There are 10 hidden switches. A switch that is on adds its own fixed numbers to the row, and there is some noise. The rows also spread widely along 14 directions, which tell nothing about the answers.
In the rows, zero is written as 128.
Some rows, each with its switches (1 for on, 0 for off) after it:
[152 133 122 156 145 136 120  99 137 184 173  85 114 119 156 106 121 139
 126 169  92  85  63  80 123 119 117 127 167 136 117 156 113 105 107  91
 140] => 1 1 0 0 0 1 0 1 0 1
[107 132 108 135 146 158 172 173 102 153 126 138 120 115 176 122 181 187
 111 132 153 152 136 123  71 151  98  96 133 110 119 129 107  86 117 194
 146] => 0 1 0 1 0 0 1 0 1 0
[119 110 134 145 139 134  98 136 133 162 143 121 117  93 156 118 131 154
 146 145 135 125  99 126 113 118 104 119 130 116 132 163 120 128 146 136
 126] => 0 0 0 0 1 0 0 0 1 0
[178 132  92 177  97 151 185 145  66 122 111 135  98 132 166 101 159 136
 113 122  71 104 140 114 104 153 167 108  72 124 139 104 103 107  88 182
 181] => 1 1 0 0 0 0 1 0 1 0
[ 82 148 140 139 105 115 137 140 129 129 112 127 136 125  87 131 157 127
 145 128 151 145 144 133 141 105 136 110 128 130 108  68 148 132 115 130
 114] => 0 0 1 0 0 1 0 0 0 0
[135 159 105 156 144 146 134 120 107 135 128 132 109 134 155 112 157 133
 123 126 144 128 133 144 101 127 103 106 110 115 108 116  94 124 120 133
 155] => 1 0 0 0 0 0 1 0 0 0
[166 135  90 112  92  84 123 120 136  96 102 155 139 147 141 137  86 126
 118 146 116 127 163 112 137 171 194 146 128 158 142 126 102  99  91 114
 121] => 1 0 1 1 0 1 0 1 0 1
[154 151 111 165 142 110 138 140  90 120 132 122 141 142 129 110 125 134
 156 154 127 106 146 138 120 142 158 109 101 116 140 121 119 114 123 122
 160] => 0 1 1 0 1 1 1 1 0 1
[103 156 128 156 136  91 136 110 116 130 125 126 135 119  96 141 158 122
 132 105 160 140 130 161 124  89 109  96 146 128  85  96 120 137 122 109
 138] => 0 0 0 1 0 0 1 0 1 0
[139 184 117 143 188 143 115 118 107  93 119 120 159 143 101 130 145  87
 138 113 181 127 138 164 122 121  77 118 140 112 102 146  99 129 153 104
 151] => 1 1 1 1 1 0 0 0 0 1
[140 128  97 151 106 168 140 165 118 145 117 140 128 130 136  98 152 136
 129 156 126 141 147 102 117 179 139 127 126 125 144 111 115 118  98 142
 131] => 1 1 0 1 1 0 1 0 0 1
[148 143 134 136 139 141 122 160 125 115 138 135 135 121 123 110 132 143
 121 155 138 126 125 132 120 137 139 129 138 131 109 120 118 168 125 116
 130] => 0 1 0 0 1 0 1 0 0 0
[ 86 116 140 182 116 104 137  99 131 198 136 121  91  94 130 113 166 172
 145 129 131 137  94 127 123  82  90  93 126 121  98 104 126 121 102 128
 134] => 0 0 0 0 1 0 1 0 0 0
[130 138  58 108  84 172  79 120 135 117 127 134 112 154 137 113 130 119
 149 147 121 122 127 107 143 155 137 167  83 113 159 116 103 117 122 125
 110] => 0 1 1 1 0 1 0 0 1 1
[122  83 122 128 113 139 127 158 100 146 118 155 132 125  94 128 149 137
 164 131 137 142 108 124 143 130 104 125 104 105 134 157 136 126 129 144
 117] => 0 1 0 1 1 1 1 0 0 1
[114 104 128 150 120  89 123 127 102 164 131 125 143 122  99 133 156 123
 152  85 119 127  94 148 144 108 116  92 136 102  97 158 122 123 136 115
 125] => 1 1 1 0 0 1 1 0 0 1
[114 145 108 162 103 150 104 115 119 134 154 123 110 130 151 110 102 148
 165 180 126 112 165 114 126 125 114 143  78 141 151 132 109 126 152 132
 119] => 0 1 0 0 0 0 0 0 1 1
[175 148 127 124 161 146 101 133 116  83 134 119 135 144 130 124  96 110
 135 162 123  90 106 125 131 128 132 158 109 125 145 140 116 135 141 113
 147] => 0 0 0 1 1 1 1 0 0 0
[101 182  94 136 127 155 177  81 147 107 130 107 128 139 101 132 160 125
 118 124 136 122 116  94 130 109  78 156 138 149 123  75 120  73  89 139
 140] => 0 0 0 1 1 0 1 0 1 1
[113 174  99 113 137 103  93 103 150 110 121 115 116 131 131 126 135 138
 125 150 161 125  97 155 115  98 130 127 125 102 104  85  98 132 110 127
 136] => 0 1 0 0 1 1 1 0 1 1
[126 138 138 122 140 103 127 144 130 119 134 131 141 123  99 129 117 135
 128 176 152 144 134 123 125 109 131 136 131 136 119 110 138 144 103 127
 132] => 1 0 1 0 1 0 1 0 1 1
[161  99  86 123  59 135 107 130 105 120 133 166 103 138 131 110 120 138
 136 129  87 113 129 123 152 137 168 146  77 133 130 138 107 172 121 120
 113] => 0 1 0 0 0 0 0 0 1 0
[145 139  85  65 168 136  81 158 130 105 154 128 168 166 109 123 118 122
 150 180 171 130 112 135 121 149 137 155 129  92 146 150 127 126 137 103
 128] => 0 1 1 0 1 1 1 1 1 1
[135 148 150 159 137 128 116 178 141 118  78 125 129  67 113 133 183  85
  92  98 146 157  88 129 110 164 138 110 190 116 102 108 126 155  92 135
 125] => 0 1 0 0 0 1 1 0 1 1
[102 159 125 148 132 115 133 104 124 127 134 100 111 133 139 131 125 142
 139 154 127 103 124 124 115  85 113 120 103 130 121  97 117 101 125 156
 140] => 1 0 0 0 0 1 1 0 1 0
[ 96 140 108 144 119 131 182 143 109 120 101 162 134 105 153 138 183 174
 105  71 152 157 144 132  90 151  72 101 147 129  90 152  77  87 124 199
 116] => 1 1 0 0 1 0 1 0 1 1
[119 111 101  80 124 110 113 129 133 104  93 127 149 140  81 143 144 100
 153 116 140 139 101 146 150  99 141 144  96  86 147 114 159 104 107 149
 136] => 0 1 1 0 1 0 0 0 1 1
[144 118 118 119 101 142 151 139  90 102 146 168  71 137 165 110 104 220
 129 186  97  95 124 101 119 101 131 143  41 141 119 114  99 145 107 180
 122] => 0 0 0 1 1 1 1 1 0 0
[151 134 125 167 117 106 118 134 108  97  87 158 100  99 135 127 127 129
 125 138 131 129 144 141 119 132 141 120  94 132 125 122 109 148 103 153
 134] => 1 0 0 1 1 0 1 1 1 1

New rows. What belongs after each?
[151 106 114 129  99 157 111 193  82 125 138 184 155 144 110 100 140 135
 150 136 149 144 174 154 136 170 152 105 117 119 109 164 106 201 166 106
 105] => 1 1 0 0 1 0 0 0 0 0
[172 142 117 171 132  93 118 157  92 122 105 131 146 131 124 119 121  98
 147 141 134 129 156 152 125 162 181 102 115 117 139 115 117 126 116 105
 164] => 0 1 1 1 0 1 1 0 0 1
[100 119 134 110 101  50 131 140 127 109 122 144 146 124 111 148 107 170
 141 128 132 129 138 149 136  95 161 116 115 135 108 109 125 131 128 145
 113] => 0 0 1 0 1 1 1 0 1 0
[157 134  91 143 144 112 104 105  97 110 119 132 126 132 152 126 126 116
 146  95 123 107 116 163 119 125 117 120  79  99 136 169  84 109 143 138
 161] => 1 0 1 0 1 0 1 0 1 1
[108 170 138 131 145 123  81 107 133 116 161 116 113 127  73 117 147 118
 143 164 159 112  77 150 145  59 106 129 132 115  76  80 131 208 124  73
 117] => 0 0 0 0 1 1 1 1 1 0
[113 127  99 112  99 149 122 165 109 128 146 153 144 155 125 115 146 150
 147 120 130 131 149 130 130 159 143 122 110 117 125 124 111 136 149 125
 105] => 0 0 1 0 0 1 1 0 0 0
[163 147 129 131 148 144 164 115 100  96 164 112 145 141 114 120 145 136
 104  83  79  70  67 125 140  98 115 134 138 132  86 143 104 146 136 116
 146] => 0 1 0 0 1 0 1 0 0 0
[140 148  68 133 103 112 108 104 123 141 130 126 133 164 129 104 130 125
 151 147 129 122 133 136 137 140 155 126 105 111 133 105  95 108 107 100
 145] => 1 1 1 0 1 1 1 0 0 1
[132 126 114 124 121 142 108 157 115 114 121 120 138 134  86 115 147 101
 153 144 128 125 109 126 144 122 140 141 107 106 144 106 147 144 122 124
 129] => 0 1 1 0 1 1 1 0 1 0
[138 135 118 123 134  99  96 132 118 116 135 135 122 133 132 116 120 152
 145 149 132 111 107 148 131 115 150 121 103 104 112 128 110 151 126 118
 126] => 0 1 1 0 1 1 1 1 0 1
[160 115 110 131 132 126  96 132 107 119 123 146 117 111 145 137 129 118
 134 100 126 124  96 142 122 144 109 129 111 111 128 187  92 131 144 131
 131] => 0 0 0 0 0 1 1 0 1 1
[131 139 105 182 115 190  80 119 114 175 166 109  98 131 105  77 166  99
 172 158 123 110  83 118 149 129 104 126 102  99 133 111 120 173 129  69
 133] => 0 0 0 0 1 1 1 0 0 1
[147 121  51 134  77 140 134 103 122 171 153 149 109 157 142  89 145 166
 132 145 110 132 121 110 133 154 150 131 111 123 124 106  88 115  83  99
 140] => 0 1 0 1 1 0 1 0 0 1
[107 130  35  62  73 151  74  94 176 141 151 113 127 173 142 104 133 150
 136 151  98 106  93  96 151 135 172 170 119 104 146  95 111 101  96 110
  92] => 1 1 1 1 1 0 0 1 1 1
[152 140 126 115 144  90 143 121 129  78  95 144 146 131 111 147 114 120
 123 120 140 136 141 138 132 123 132 147 118 144 134 127 126 103 109 138
 144] => 0 0 1 0 1 0 1 0 0 0
[131 146 134 154 146 135 119 203 108 117 113 137 155 118 119 123 141 109
 145 165 173 159 178 134 103 176 142 111 140 126 145 126 135 138 139 135
 131] => 0 1 1 0 0 1 1 0 1 0
[128 155 147 155 136 126 113 132 105 101 135 130 150 137  57 119 139  94
 148 123 141 118 130 150 160  96 108 125 119 126  92 122 127 190 147  89
 119] => 1 1 1 0 1 0 1 0 0 1
[115 140 119 193 109 123 142 126  96 128 111 155 102 111 151 114 141 165
 164 131 136 132 176 134 117 135  96 108  69 136 137 139  99 108 135 163
 128] => 0 1 1 0 1 0 1 1 0 1
[180 167 101 123 200 172 111 136  97  69 117 128 130 125 137 138 161  87
 113  87 145 114  94 149 103 150  81 142 110  95 132 170 101 117 137 140
 159] => 0 0 1 1 0 0 1 1 1 1
[100 128  80 117 107 104 137  51  90 148 188 112 134 195 121 119 105 175
 187 128  98  71 120 146 159  48 107 120  47 107 114 142 100  94 164 121
 139] => 1 1 1 0 1 0 0 0 0 1
[135 159 144 200 138 137 105 151 115 115 102 131 136 106 121 121 136  91
 142 127 147 140 176 136 126 158 116 112 134 150 132 127 116 145 148 111
 126] => 1 0 1 1 0 0 1 0 0 0
[119 161 101 140 123 124 135 108 125 105 138 138 137 139 120 127 124 143
 142 140 146 130 155 125 131 121  95 146 111 152 126 129 101 117 136 128
 124] => 0 1 1 0 1 0 1 0 1 0
[151 129  73 134 103 129  98 104 138 120  93 159 102 123 146 118 143 122
 135 121 137 143 123 131 128 163 124 146 105 117 145 143  92 107  97 125
 125] => 0 1 0 0 1 0 1 1 0 1
[ 92 151 129 112 142 103 157 117 150  86  76 126 124 112 156 160 134 165
 116 101 136 128 123 118 109 114  97 136 120 136 134 112 111  43 112 207
 123] => 0 0 1 1 1 1 1 0 0 0
[111 173 103 112 144 139 106 120 144 105 116 112 126 141 139 126 140 132
 138 145 155 112 114 139 117 123 137 125 123 105 124  86 114 102 118 135
 129] => 0 0 0 1 1 1 0 1 0 1
[154  85 120 108 103 120  62 174 151 126 103 151 113  93 142 124 116 125
 126 165 116 143 106 115 129 165 181 152 121 114 155 145 140 164 101 132
  96] => 0 1 0 0 0 0 1 1 1 1
[190 116 114 141 140 133 123 144  76 107 120 143 115 126 148 118 113 126
 149 146 117 101 116 141 115 128 135 128  71 108 147 173 107 133 140 151
 169] => 0 1 0 0 1 1 0 0 1 0
[122 144  91 128 116 153 136 138 138 135 135 118 144 139 127 114 133 126
 135 170 141 135 138  92 117 162 120 147 149 137 148 122 112  85 108 138
 125] => 1 1 0 0 1 1 1 0 1 1
[146 103 120 113 104 125 114 154 150 142 132 145 149 123 138 115 107 148
 123 159 123 137 137 101 131 165 158 142 167 150 125 159 120 135 120 112
 103] => 1 1 0 0 1 0 0 0 0 0
[143 147 100 156 109 108 104 125 117 124 115 152 130 139 118 118 118 112
 156 155 159 150 181 154 130 151 144 120 106 132 132 117 108 142 127  94
 133] => 0 1 0 0 0 0 1 0 0 1
[121 164  62 119 118 144 131 111 128 132 143 122 132 152 146 109 174 141
 120  97 135 120 112 147 112 141 134 114 131 102 109  95  87 110 119 120
 141] => 0 0 0 0 1 0 1 0 1 0
[146 155 114 115 170 162 112 144 137 114 125 118 136 126 152 127 129 114
 124 146 153 132 117 112 106 162 105 146 135 120 148 149 116  94 127 136
 141] => 0 0 1 0 0 1 0 0 0 1
[108 204 111 143 160 119  97 102 168 120 141  72 141 133 161 119 126 124
 122 139 136 104 126 138 109 128 148 126 146 121 125  72 107  98 127 105
 140] => 0 0 1 0 0 0 1 0 0 1
[149 155 126 155 151 116 113 131  99 102 122 129 124 115 150 135 116 123
 142 137 141 109 134 148 104 131 127 112 111 120 122 158 102 124 149 141
 144] => 0 1 0 0 0 1 0 1 1 1
[115 155 123 149 121 138 153 129 113 138 183 124 149 136  92 112 132 156
 133 148 132 117 138 112 141 113 120 123 145 156  95 102 121 159 131  93
 124] => 0 0 1 1 1 0 0 0 1 1
[155 146 127 176 126 159 101 125 113 107 112 110  99  99 157 114 126 107
 131 127  96  85  95 113 125 129 127 133  98 121 140 136 100 134 132 152
 139] => 1 0 0 1 1 1 0 0 1 1
[142 137 141 173 143 138  80 137 136 137 114 106  93  80 171 111 120 129
 138 167 128 109 100 118 107 124 120 130 113 119 145 144 113 138 132 145
 138] => 0 1 0 0 1 1 0 0 1 0
[ 33  89 116 147  46  73  89  79 161 172 130 123 147 126  85 144 107 139
 206 112 125 131 160 124 187  90 113 128 108 144 145 139 139  95 166 119
  59] => 1 0 1 0 1 0 0 0 1 1
[101 177 138 154 123 117 132 145 162 101 106 114 163 120 113 130 111 119
 133 165 157 136 171 109 126 160 141 140 171 164 138  90 126 102 124 126
 107] => 0 1 0 0 1 1 1 0 0 1
[156  93 135 124 131 119  98 163 116 106 108 142 153 120 106 129 111 108
 155 124 117 126 122 135 150 146 141 147 102 114 159 175 143 134 145 131
 117] => 0 1 1 0 1 0 1 0 0 1
[164 117 163 102 168 143 120 182 106  97 166 119 137 129 115 120  88 153
 134 206 114  96  94  97 125 100 134 164 104 130 140 151 150 166 138 147
 137] => 0 1 1 0 1 1 1 0 1 0
[133 176  91 126 160 125 124 104 144 162 136 113 116 119 134 115 202 126
  85  99 163 149  46 146  96 126 102  97 198  92  55  97  84 132  72  84
 159] => 0 1 0 0 0 1 1 0 0 1
[105 108 113 155 102  83 151 115  91 165 155 142 133 132  96 125 148 163
 168 120 134 126 133 155 138  95 129  86 108 118 101 124 126 132 127 114
 132] => 0 0 0 0 1 0 1 1 1 1
[150 150 138 115 144 102  67 147 130  80 104 136 120 119  90 133 108  96
 138 185 159 136 131 151 139 104 170 146 102 114 125  92 152 191 107 105
 126] => 0 1 1 1 0 0 0 1 1 1
[105 113 122 114  90  94  80 142 147 150 142 135 137 120  60 129 141 120
 138 135 136 153  88 125 167 112 148 132 165 124  90 104 139 188 105  71
  85] => 0 1 1 1 0 1 1 0 1 1
[116 108  50  72  83 127  96 145 125 130 121 170 141 158 112 117 177 143
 139  93 147 161 120 161 136 150 154 124 109  81 117 122 104 141 118 122
 109] => 0 1 1 0 1 0 1 0 1 0
[ 77 134 112 134  99 107  99  77 134 121 127 139 103 126 106 146 129 147
 161 116 145 122 110 137 151  70  68 138  97 131 110 126 104 123 146 132
  96] => 0 0 0 1 1 1 1 0 1 0
[121 202 122 148 159 138 141 109 137  94 112 124 105 121 140 134 144 137
 105 143 164 136 127 115 104 115  71 141 137 148 100  93  91 107 103 141
 141] => 0 1 1 1 0 1 1 0 0 0
[132 140 129 158  79 121  80  86 143 119 151 148  93 112 134 116  95 139
 125 132  99 102 122 120 160 108 124 145 116 165  88 137  82 200 142  82
  84] => 1 0 0 0 0 0 0 0 0 1
[146 140 143 151 180 111 121 122 120 120 123 103 143 106 119 143 129  97
 137 135 142 109  92 125 116 120  99 126 154 121 133 165 128  99 125 130
 148] => 1 0 0 0 1 1 1 1 1 1
[143 101 125 152 125 187 147 194  90 169 129 147 128 117 100  92 184 129
 134 150 136 153 119 100 126 162 117 112 129 109 123 134 143 156  99 132
 137] => 1 1 1 1 1 0 0 0 0 1
[169 127  95  80 138  98 102 128 140 110 117 125 163 146  93 137 122  93
 124 137 146 131  86 141 139 131 169 142 170 111 120 126 130 129  98  85
 145] => 0 1 0 1 1 1 0 0 1 0
[172 118 142 190 164  94 123 120  99 151 127 118 123  87 152 121 127 122
 137 131 123 107  99 144 108 119 121  94 136 117 115 187 106 128 129 123
 164] => 1 1 0 0 1 0 0 1 1 1
[115 124 118  74 133  68 147  93  95  64 128 154 115 155 126 163  81 191
 150 141 130 100 119 149 130  42  95 154  29 117 118 146 104  97 139 201
 134] => 0 1 1 0 1 1 1 0 1 1
[121 161 108 146 148 149  90  90 124 125 144 115 104 131 118 119 126 120
 165 168 160 117 113 126 131  88  64 151  92 124 130 134 111 130 144 115
 138] => 0 1 1 0 1 1 0 0 1 0
[137 157 106 147 131 135  98 111 116  81 129 123 130 141 159 137  95 122
 157 136 120  86 152 127 120 139 115 151  88 139 155 164  92 100 176 144
 116] => 0 1 0 0 0 1 1 1 1 0
[123 142  77 122  62  95 141  91 108 113 122 175  87 141 102 129 146 155
 124 113 122 144 122 128 148  98 122 141  81 138  89  92  87 145  78 129
 125] => 0 1 1 0 0 1 1 0 1 1
[121  80  80  89  97 119 157 132 140 167 122 107 147 138 123 125 170 139
 131  99  83 121  66 108 134 130 171 127 132  93 154 106 153  56  78 155
 147] => 0 0 0 0 1 0 1 0 1 0
[118 153 108 103 157 121 137 104 159 128 110 118 125 121 148 136 133 148
 116 148 160 144  93 104 105 125  91 149 146 124 128 128 112  61  87 151
 145] => 0 1 1 0 1 1 0 0 0 1
[144 111  56 120  83 171  94 103 122 132 120 145 112 137 106 115 178  92
 146  68 107 125  71 118 160 147  97 155 108 102 135 162  97 121 121 110
 116] => 0 1 1 0 1 1 0 0 1 0
[ 97 149 116 118 158 136 148 191  89 143 126 144 169 150 110 116 168 148
 153 151 205 166 167 161  94 142 120  77 138  91 103 120 121 125 139 145
 140] => 1 1 1 0 1 1 0 0 0 1
